The groups are shells around one centre, one inside the other: the same stretched ball of 2 dimensions in 9 sizes.
Known rows, each followed by its group:
[-12.7  34.7  10.0 -29.2  36.4  10.6  22.9  16.1 -22.2   7.8  29.7 -37.1
  55.0  19.0   5.0  -0.5] | j655
[-16.1  26.0   4.7 -23.4  28.2  17.2  27.2   3.9 -21.7   5.0  14.6 -29.3
  37.8  11.5   5.2   2.8] | j657
[-16.7  33.0   8.6 -30.8  31.4  12.4  29.3  11.7 -21.8   8.1  22.4 -36.8
  48.6  15.7   6.1   6.9] | j657
[ -4.4 -16.6 -18.0  28.0  16.6  45.8   1.7 -39.6 -21.7 -16.4 -23.4  19.7
 -22.7  -9.9  -2.7 -38.1] | j939
[ -2.2 -23.0 -21.4  36.1  15.5  50.0  -3.0 -45.8 -21.7 -19.7 -28.3  27.2
 -31.2 -12.7  -4.0 -45.3] | j136
[ -9.3  26.2   5.5 -18.0  35.1  16.2  16.3   7.9 -22.3   3.3  23.4 -26.8
  43.7  15.3   3.1 -10.7] | j59
[-12.8  38.6  12.2 -33.2  38.5   7.8  23.8  20.7 -22.4   9.5  34.5 -41.2
  61.4  21.5   5.4   1.4] | j99
[ -3.4  -7.6 -12.9  20.0  22.7  39.3   1.4 -28.5 -22.1 -12.9 -10.8  10.7
  -6.9  -3.4  -2.1 -36.5] | j654
[ -6.9  10.4  -3.1  -0.5  29.0  27.0   9.7  -9.2 -22.1  -4.2   7.2  -9.5
  19.9   6.5   0.8 -22.2] | j594
[-14.0  25.5   4.6 -21.1  30.0  17.3  23.8   4.4 -21.8   4.2  16.6 -27.9
  38.6  12.3   4.5  -1.6] | j557
[ -6.4  12.6  -1.9  -2.3  30.7  25.4   9.3  -6.3 -22.3  -3.4  10.4 -11.5
  23.9   8.1   0.9 -22.2] | j655
[-12.0  28.4   6.5 -22.5  33.6  14.9  20.9   9.0 -22.1   4.9  22.8 -30.2
  45.2  15.3   4.2  -4.3] | j594
[ -6.1  13.3  -1.4  -2.8  31.4  24.8   8.9  -5.3 -22.4  -3.1  11.7 -12.2
  25.4   8.8   0.8 -22.5] | j136
[-12.1  34.6  10.0 -28.6  37.0  10.6  22.0  16.3 -22.3   7.7  30.4 -36.7
  55.3  19.3   4.8  -1.7] | j59
[ -3.6 -18.1 -18.8  30.3  16.7  46.7  -0.1 -40.9 -21.7 -17.3 -24.1  21.6
 -24.5 -10.4  -3.2 -40.6] | j654
[ -4.9   8.7  -3.9   2.8  30.0  28.0   6.3 -10.2 -22.3  -5.4   7.3  -6.8
  18.6   6.4   0.0 -26.7] | j99
[ -3.6  -9.1 -13.7  21.3  21.7  40.4   1.4 -30.4 -22.0 -13.4 -12.9  12.2
  -9.6  -4.5  -2.2 -36.8] | j939
[-13.7  30.7   7.6 -26.0  33.1  13.6  24.1  10.7 -22.0   6.3  23.4 -33.2
  47.5  15.8   4.9   0.0] | j557

New rows. What belongs after each?
[ -5.6   3.5  -6.9   7.4  26.5  31.7   6.6 -16.7 -22.1  -7.5   0.0  -1.7
   9.5   2.6  -0.3 -27.6] | j594
[ -3.8  -2.4 -10.0  14.6  25.1  35.7   2.7 -22.5 -22.2 -10.5  -4.9   5.2
   1.3  -0.3  -1.5 -33.6] | j655
[ -3.5 -17.7 -18.6  30.0  17.1  46.4  -0.2 -40.4 -21.8 -17.2 -23.5  21.2
 -23.7 -10.0  -3.2 -40.7] | j654
[ -5.8 -21.8 -21.1  32.1  12.4  49.7   2.9 -46.5 -21.4 -18.2 -31.5  24.6
 -32.4 -14.0  -2.8 -37.7] | j657
[ -8.4  21.7   3.1 -13.0  33.6  19.2  14.1   3.2 -22.4   1.0  19.0 -21.8
  37.1  12.9   2.4 -14.3] | j655
[ -5.2 -20.8 -20.5  31.6  13.6  48.9   2.2 -45.1 -21.5 -18.0 -29.6  23.8
 -30.3 -13.0  -2.9 -38.3] | j136
[ -3.1 -19.8 -19.7  32.2  16.2  47.9  -1.1 -42.6 -21.7 -18.1 -25.6  23.5
 -26.7 -11.2  -3.4 -42.2] | j655
[ -5.6   3.7  -6.8   7.0  26.6  31.5   6.8 -16.3 -22.1  -7.4   0.4  -2.0
   9.9   2.7  -0.3 -27.3] | j594
[-11.3  35.6  10.6 -28.9  38.3   9.7  20.9  17.9 -22.4   7.8  32.6 -37.4
  57.6  20.4   4.7  -2.9] | j657
[ -3.0  -9.6 -14.0  22.4  22.0  40.7   0.3 -30.6 -22.0 -13.8 -12.9  13.1
 -10.0  -4.5  -2.5 -38.3] | j655
[-11.5  29.8   7.4 -23.5  34.9  13.9  20.4  11.0 -22.2   5.4  25.2 -31.5
  47.9  16.5   4.1  -4.8] | j939
[ -5.8   9.9  -3.3   0.7  29.8  27.2   8.0  -9.2 -22.2  -4.7   7.8  -8.6
  19.9   6.7   0.4 -24.4] | j655
[ -7.2  12.6  -1.9  -3.1  29.8  25.5  10.8  -6.8 -22.2  -3.2   9.2 -11.9
  23.1   7.6   1.1 -20.3] | j594
[-13.2  14.4  -1.5  -9.6  24.6  25.1  20.8  -8.2 -21.6  -0.8   3.8 -16.1
  21.0   5.5   3.1  -7.7] | j654
[ -6.5  17.6   1.1  -7.4  33.3  21.8  10.4  -0.4 -22.4  -1.1  16.5 -16.8
  32.1  11.3   1.4 -19.8] | j657
[ -2.0 -10.7 -14.5  24.2  22.3  41.3  -1.4 -31.4 -22.1 -14.5 -13.0  14.5
 -10.9  -4.7  -2.9 -40.6] | j99
[ -6.4  16.0   0.1  -5.8  32.5  23.0   9.9  -2.3 -22.4  -1.8  14.6 -15.1
  29.5  10.3   1.2 -20.7] | j99
[-16.1  36.1  10.3 -33.3  33.7  10.1  28.8  15.7 -22.0   9.3  27.1 -39.9
  54.3  18.1   6.2   7.0] | j136
